There are 9 hidden switches. A switch that is on adds its own fixed numbers to the row, and there is some noise. The rows also spread widely along 10 directions, which tell nothing about the answers.
In the rows, zero is written as 128.
Some rows, each with its switches (1 for on, 0 for off) after it:
[164 175 103 126  94 195 147 145 106  96 152  99 101 158 131 118 121 150
 125 108 150 103 130 104 164] | 0 1 0 0 1 0 1 0 1
[121 174  96 153 130 146 173  95  97 115 146 168 176 195  81 123 102 108
 137 105  94  62 136 168 110] | 0 1 1 0 1 1 0 0 1
[106 115 155 173 116 118  91  63 157 123 117 164 141 153 146  98 146  98
 140 145 168 104  89 139 112] | 0 0 0 0 1 1 0 0 0
[127 156  88 183 135 128 112 118  89  91 147 122 143 188 105 132 132  81
 113 140  91  97 141 179  99] | 0 0 1 0 0 1 0 1 0
[147 118 158 145 153  97  84  82 149 128 113 102 109 162 123 105 127 125
  97 153 174  96 101 121 132] | 1 0 0 1 0 0 0 1 1
[164 136 124 147 132 139  60 128 121  91 125 113 131 161 133 113 132 128
 126 131 123 135  88 106 151] | 0 1 0 0 1 1 0 1 1
[159 163 110 146 116 160  95 123 139 103 126 110 149 156 103  94 137 141
 111 135 137 112  89 112 141] | 0 0 1 1 0 0 1 1 1
[123 145 113 171 104 185 108 125 107 115 147  92 109 151 163 123 155  98
 127 156 161 137 109  91 132] | 1 0 0 0 0 1 0 1 1
[185 124 130 135 100 117  28 150 106  70  87 112 117 126  92 112 157 177
 116 149 115 144  88 122 131] | 0 0 1 0 1 0 0 1 1
[134 165  98 125  92 154 167 151  96 109 122 141 112 148  81 138  80 171
 124  95 131  69 134 149 155] | 0 0 0 1 1 0 0 0 0
[159 160 135 135 103 134  75 126 135 107 114 105  86 173 105 110  98 159
 120 119 150  99 102 146 160] | 1 0 1 0 0 1 0 1 1
[130 130 117 149  71 104  97  83 136 154  97 117 139 124 143 109 175 119
 118 177 118  90 113 144 133] | 1 0 0 0 1 1 0 1 1
[111 156 111  93 135 142 162 169  85 136 135 108 122 173 122 156  71 158
 145 120 117  87 129 101 172] | 0 1 0 1 0 1 0 0 1
[100 155 112 120  62 166 127 175  91 111 144  80  94 131 189 156 142 131
 180 156 133 132 128  91 177] | 0 1 0 0 0 1 0 1 0
[126 135  75 157 173 175 135 116 120 137 122 128 165 153  78 106  94 120
  80 137 142  93  87  91 111] | 0 0 0 1 0 1 1 1 1
[145 119 136 127 137 142  81 110 144 158  81 119 137 149 102  90 125 165
  51 157 176  94  92  99 129] | 1 0 1 1 0 1 0 0 0
[ 89 139 106 152  65 166 126 122 107 130 105 121 107 119 129 123 150 131
 127 168 167 106 126 133 105] | 1 0 1 0 0 1 0 0 0
[149 171 103 141 140 166 126 116 140 143 148 122 168 181 143 108 115 113
 116 112 101 114 102 105 167] | 0 1 0 0 0 1 0 1 1
[137 144 153 159 104 134 122  59 161 111 137 129 119 164 143  89 146 110
 119 132 194  72 110 137 133] | 0 0 0 1 1 0 1 0 0
[132 135 130 117 105 141 137  99 119 160 107 123 167 142 121 114 169 143
 102 159 140  94 111  73 128] | 0 0 0 1 0 1 0 0 1
[139 151  96 151 132 149 131 116  94  99 117 147 195 164  44 106 136 134
 127 125  95  88 110 135  95] | 1 0 1 1 0 0 1 1 1
[195 141  95  97 112 133  94 141  95 125  79  74 115 138  63 120 128 187
  51 141 125  81 133  99 151] | 1 1 0 1 0 1 0 1 1
[157 173 107 142 110 132 115  83 124 104 117 127 150 179  80 102 136 123
  91 122 128  73 131 159 118] | 0 1 1 1 0 1 0 0 1

New rows, each followed by its switches (1 for on, 0 for off):
[138 118 139 153 123 158 103 106 138 116 113 132 115 129 123 101 145 140
  98 137 187 128 103  95 112] | 0 0 0 0 0 0 0 0 0
[ 91 158 108 139 115 151 140 143 124 146 140 159 191 160 143 132  95 126
 183 123  84 111  74 111 174] | 0 0 0 1 1 1 0 1 1
[203 147 105 145 160 136  61 142 132 108 105 138 154 167  67  93  94 169
  72 106  90 117  83 139 145] | 0 0 1 0 1 0 0 1 1
[ 96 145 117 127  74 113 192  70 132 175 126  99 102 142 133 129 134 118
 127 167 167  28 153 136 130] | 0 0 0 0 0 1 1 1 0
[141 132 129 109  50  89 139  65 136 180  69 144 145 119  88 105 161 171
 107 152 121  42 133 152 127] | 1 0 0 0 1 1 0 0 1
[117 174 107 169  66 134 156  68 168 129 134 120  70 136 134 110 109 108
 116 125 181  62 139 188 140] | 0 0 0 0 0 0 0 1 0
[117 158 141 149 100 115 121  37 180 131  96 177 154 160  69  78 112 134
 121 116 173  59  90 167 110] | 0 0 1 1 0 1 0 0 1
[144 142 123 137  82 149 146  71 135 132 109 120 133 125 124 101 170 136
  81 150 178  74 134 112 128] | 0 1 0 1 1 0 0 0 0
[ 97 122 118 144  96 149 122  90 148 152  72 168 133 113  72  92 110 159
 104 145 181  82  96 135  95] | 1 0 1 0 0 1 0 0 0
[ 89 126 116 182 157 143  81 147 129 101 142 131 151 145 169 126 115  88
 154 151 125 161  73 123 135] | 0 0 0 1 0 0 0 1 0
[122 118 131 174 162 137 112  56 150 170 150 105 188 172 182  94 195  56
  97 193 139 111  94  77 105] | 0 0 0 0 0 1 1 1 1
[152 150 113 186 155 159 112 108  91  88 149 136 165 195 103 109 160  87
 106 129 108 123 130 146  82] | 1 0 1 0 0 0 0 0 1
[ 87 144  88 159 130 136 176 109 111  97 137 118  61 142  96 137  64 110
 130 128 186  61 156 181 101] | 0 1 0 0 0 0 1 0 0
[115 143 118 143 105  99  97 115 118  82 114 139 178 147  98 118 141 117
 192 130  88 105 103 163 125] | 1 1 0 1 0 0 1 1 1
[146 115 121 153 169 101  98  98 112 116 121  90 102 152 132 123 145 100
  74 171 152 109 139 133  95] | 0 1 0 0 0 0 0 0 1
[117 125 152 116  91  98 109  76 141 125  80 145 124 135  87 107 135 159
 131 144 172  71 118 140 109] | 0 1 1 0 0 1 0 0 0
[128 127 140 155 130 148 113  75 142 128 136  87  97 168 150 100 137  97
 106 157 203  83 120 105 129] | 1 1 0 0 0 1 1 1 0
[112 159 121 147 122 152 136 114 123 124 147 123 140 173 133 127 110 111
 147 128 138 102 100 108 149] | 0 0 0 1 0 1 0 1 1
[147 137 125 156 164 142 137 117 119 118 145 125 107 178 113 125  82 126
 102 113 148  85 119 128 141] | 0 0 0 0 1 0 0 1 0
[110 126 130 148 113 103 145 119  71  98 135 121 122 156 120 154 160 108
 151 147 117  97 160 147  96] | 0 0 0 0 0 0 0 0 0
[142 168 120 133  94 145  85 121 142  90 131 112 153 164 129 106 131 130
 165 117 120 113  88 119 172] | 0 1 0 1 0 1 1 1 1
[137 141 116 155 117 138 156  73 115 124 134 139 179 152  92 109 174 106
 133 139 119  84 127 115  92] | 0 0 0 0 0 0 1 1 1
[160 108 122 165 174  96  46  97 143  99  92 141 107 155  70 103  79 139
  89 126 146 101  76 154 114] | 0 0 0 0 1 1 0 1 1
[151 131 150 128 123 153 115 118  94 114 135 110 150 172 126 127 158 137
 129 143 144 108  99  53 145] | 0 0 0 1 1 1 0 1 1
[120 145 108 133  97 173 154 143 101 108 128 143 128 134  99 126 112 158
 158 115 141 102 111 110 130] | 0 0 0 0 1 0 1 0 1
[137 162 137 138 106 112 174  74 129 142 147 119 103 187 145 123 114 113
 114 120 144  37 168 179 151] | 1 1 0 0 1 0 0 0 0
[133 128 117 128  91 119 101  80 153 150  56 146 120 110  41  91 108 180
  89 145 170  66  95 142 106] | 1 0 1 0 0 1 0 1 1
[116 122 170 160 139 113 112  78 161 129 128 170 146 170 129 100 107 117
 159 113 150  90  87 142 139] | 1 0 0 0 1 0 0 1 0
[158 125 134 123  99  91 102 107  99 114  90 124  93 155  74 127 120 166
 110 131 137  64 135 158 123] | 1 0 0 0 1 1 0 0 1
[164 158 120 140  60 136 110 110  95  99 115 123 137 167 105 120 165 140
 113 120 116  75 141 155 144] | 1 0 0 1 1 1 0 0 0
[124 151 125 157 129 147 151  58 153 133 129 146 150 185  80  92  99 114
 115 106 170  42 107 139 126] | 1 0 0 1 0 1 1 1 0
[136 141 108 137 107 137 111 108 118 146  98 108 114 145 111 109 128 146
  68 170 159  76 115 135 128] | 1 0 1 1 1 1 0 0 1
[135 149  80 127  94 124 118 133 111 139  84 112 110 127  82 123 102 163
  85 138 125  78 125 162 135] | 1 0 0 1 0 1 0 0 1
[105 117 150 121 124 118 150 128  85 148 141  99 131 146 172 152 173 119
 150 178 132 119 137  79 119] | 0 0 0 0 0 0 0 0 1
[144 118 155 154 158 118  92 121  95  84 143 118 115 187 147 130 134 107
 135 131 140 114 130 136 128] | 1 1 0 0 1 0 0 0 0
[144 122 118 126 150  94 130 125  95 140 122  69 103 163 115 134 131 134
  78 181 132  67 151 133 114] | 0 0 1 0 0 0 1 1 0
[150 149 136 158 149 138  95 127 111  87 132 133 136 196  95 112 110 129
 107 108 134 103 116 156 126] | 1 0 1 1 0 0 0 0 0
[124 152  90 143  90 130 167  93 125 149 107 134 161 122  90 117 143 134
  99 141 120  65 135 142 120] | 0 0 0 1 0 0 0 1 0
[122 124 136 187 169 146  45 135 132 118 151 126 162 190 205 108 145  75
 119 168 117 163  72 119 138] | 0 0 1 0 1 1 0 0 0
[122 144 136 140  96 146 110 107 139 142 110 135 127 157 125 103 128 141
 117 137 153  93 109 137 133] | 1 0 1 0 0 1 0 0 0
[146 168  92 143 107 141 131 126 121 125 124 126 149 148 114 117 130 135
 103 125 104 104 124 146 140] | 0 0 0 1 0 0 0 0 1
[117 119 149 147 133 104 142  86 114 126 128 140 133 160 117 126 145 115
 132 139 146  86 137 133 101] | 0 0 0 0 0 0 0 0 0
[129 141  93 144 110 103 105 105 133 133 106 120 163 125 120 106 147 123
 124 174  94  90 111 161 120] | 0 1 1 0 1 0 1 1 1
[115 174  65 160 111 163 108 166  77  64 151 114 161 167 125 141 128  97
 166 123  76 132 120 153 133] | 0 1 0 1 0 1 1 0 1
[160 116 188 132 123 103  87  57 142 122 115 112 109 177 129 101 171 129
 107 147 191  96 112  94 118] | 0 0 0 0 0 1 0 0 1
[163 126 147 140 108  98  82  71 100 115 114  63 129 163 129 119 224 108
  73 204 154  92 133  96 101] | 0 0 1 1 0 1 0 1 1
[101 158 107 148  66 116 150  93 147 132 105 136 109 120  98 117 106 136
 137 128 150  59 127 185 138] | 1 0 0 1 0 0 0 1 0
[122 186 101 169 120 205 159 102 137 133 152 130 116 195 119 100  85 110
  83 107 181  73 121 143 142] | 1 0 1 1 0 1 0 0 0
[105 132 115 145 123 109 104 176  91 103 134  97  80 149 144 159  92 129
 161 141 110 118 129 164 152] | 1 0 0 0 0 0 0 1 0
[142 124 129 136 119 101  91  88 142 156  94 118 118 149 117 102 137 135
  86 155 142  88 116 145 122] | 1 0 0 0 0 1 0 0 1
[127 121 150 140 106 124  78 108 125 127 109 114 112 143 149 114 156 136
 119 175 166 117  94 107 124] | 0 0 1 0 1 1 0 0 1
[138 124 134 132 140  72  93  94 121 142 107 109 149 171 108 123 134 124
 111 155 106  75 115 145 132] | 1 0 0 1 0 1 0 1 1
[142 126 107 160 100 167  95 134 124 145 129  90 148 125 183 104 187 114
 102 183 127 130 105  91 145] | 1 0 0 0 1 0 1 1 0
[102 194  90 173  85 209 185 107 116 136 166 147 163 184 125 116 122  94
 144 108 123  81 130 142 136] | 1 0 1 0 0 1 0 1 0
[126 145 136 115 101 117 160 104 131 170 122 119 132 148 126 124 126 147
 134 138 122  74 128 122 151] | 1 0 0 0 0 0 0 1 1
[153 147 117 145 109 176  65 152 130 101 116 131 143 143 121 108 127 151
 138 116 124 159  69  87 157] | 0 0 0 0 0 1 0 1 1
[102 139  95 150 126 177 120 147 106 151 135  92 116 140 173 129 139 114
  96 188 151 137 110  90 123] | 0 0 1 0 0 1 0 0 1
[117 132 146 151 172 133 135  76 166 153 141 125 130 167 140 101  96 108
 107 139 184  93  85  98 139] | 0 0 0 1 0 0 0 1 1
[158 183  81 154  96 166 179  96  92  85 138 137 154 170  48 113 141 125
 109  95 121  64 153 154 100] | 0 0 0 1 0 0 1 0 1
[136 100 179 146 157 151  83  77 156 136 122 130 124 173 145  83 132 129
 117 147 213 107  69  67 127] | 1 0 0 0 1 1 1 0 1
[120 125 124 149 144 118 139  93 114 119 122 150 158 151 103 118 138 111
 124 132 126  95 135 139  96] | 0 1 0 0 0 0 0 0 0
[123 135 121 170  95 187  99  87 151 144 121 132 155 133 180  87 174 100
 103 157 165 127  96  98 132] | 1 1 0 0 1 1 0 0 0
[ 95 165 102 133  55 161 148  86 174 178  89 161 168 114 114  87 130 152
 109 143 155  75  94 136 139] | 0 0 1 1 0 1 0 0 0
[158 153 133 120 157 116 152 117  94 173 151  90 118 225 143 135 111 128
  75 148 112  53 152 131 155] | 1 0 1 0 1 1 0 0 1
[118 160  28 163 111 201 120 174  96 141 107 131 178 118 105 118 120 129
  81 142  78 137 103 128 126] | 1 0 0 1 0 1 0 0 1
[118 129 168 130 121 103 142  73 152 144 118 150 123 159 109 109 105 146
 139 134 170  58 106 133 134] | 0 0 1 0 1 0 0 1 0
[137 121 132 123 144 120 133 110 103 130 125 106 174 159 126 118 169 122
 108 157 123  92 132  94 117] | 0 1 0 1 0 0 1 0 0
[ 74 112 111 186 150 111 130  79 125  98 111 170 115 125  79 121  99  96
 146 139 170 102 111 173  54] | 0 0 0 0 0 0 0 0 1
[121 121 134 134  95 121 112  91 112 125 104 106 122 132 126 124 176 125
 113 175 169 101 118  97 108] | 0 0 0 1 0 1 0 0 1
[140 151 103 162 152 151 134 119 113 133 147  85  97 173 146 122 117 105
  66 150 159  97 138 133 131] | 1 0 0 1 0 0 0 0 1
[128 164  93 159  65 152 130  93 132 118 120 130 128 153 112 102 132 122
 113 127 145  59 126 175 138] | 1 0 0 1 1 1 1 0 0
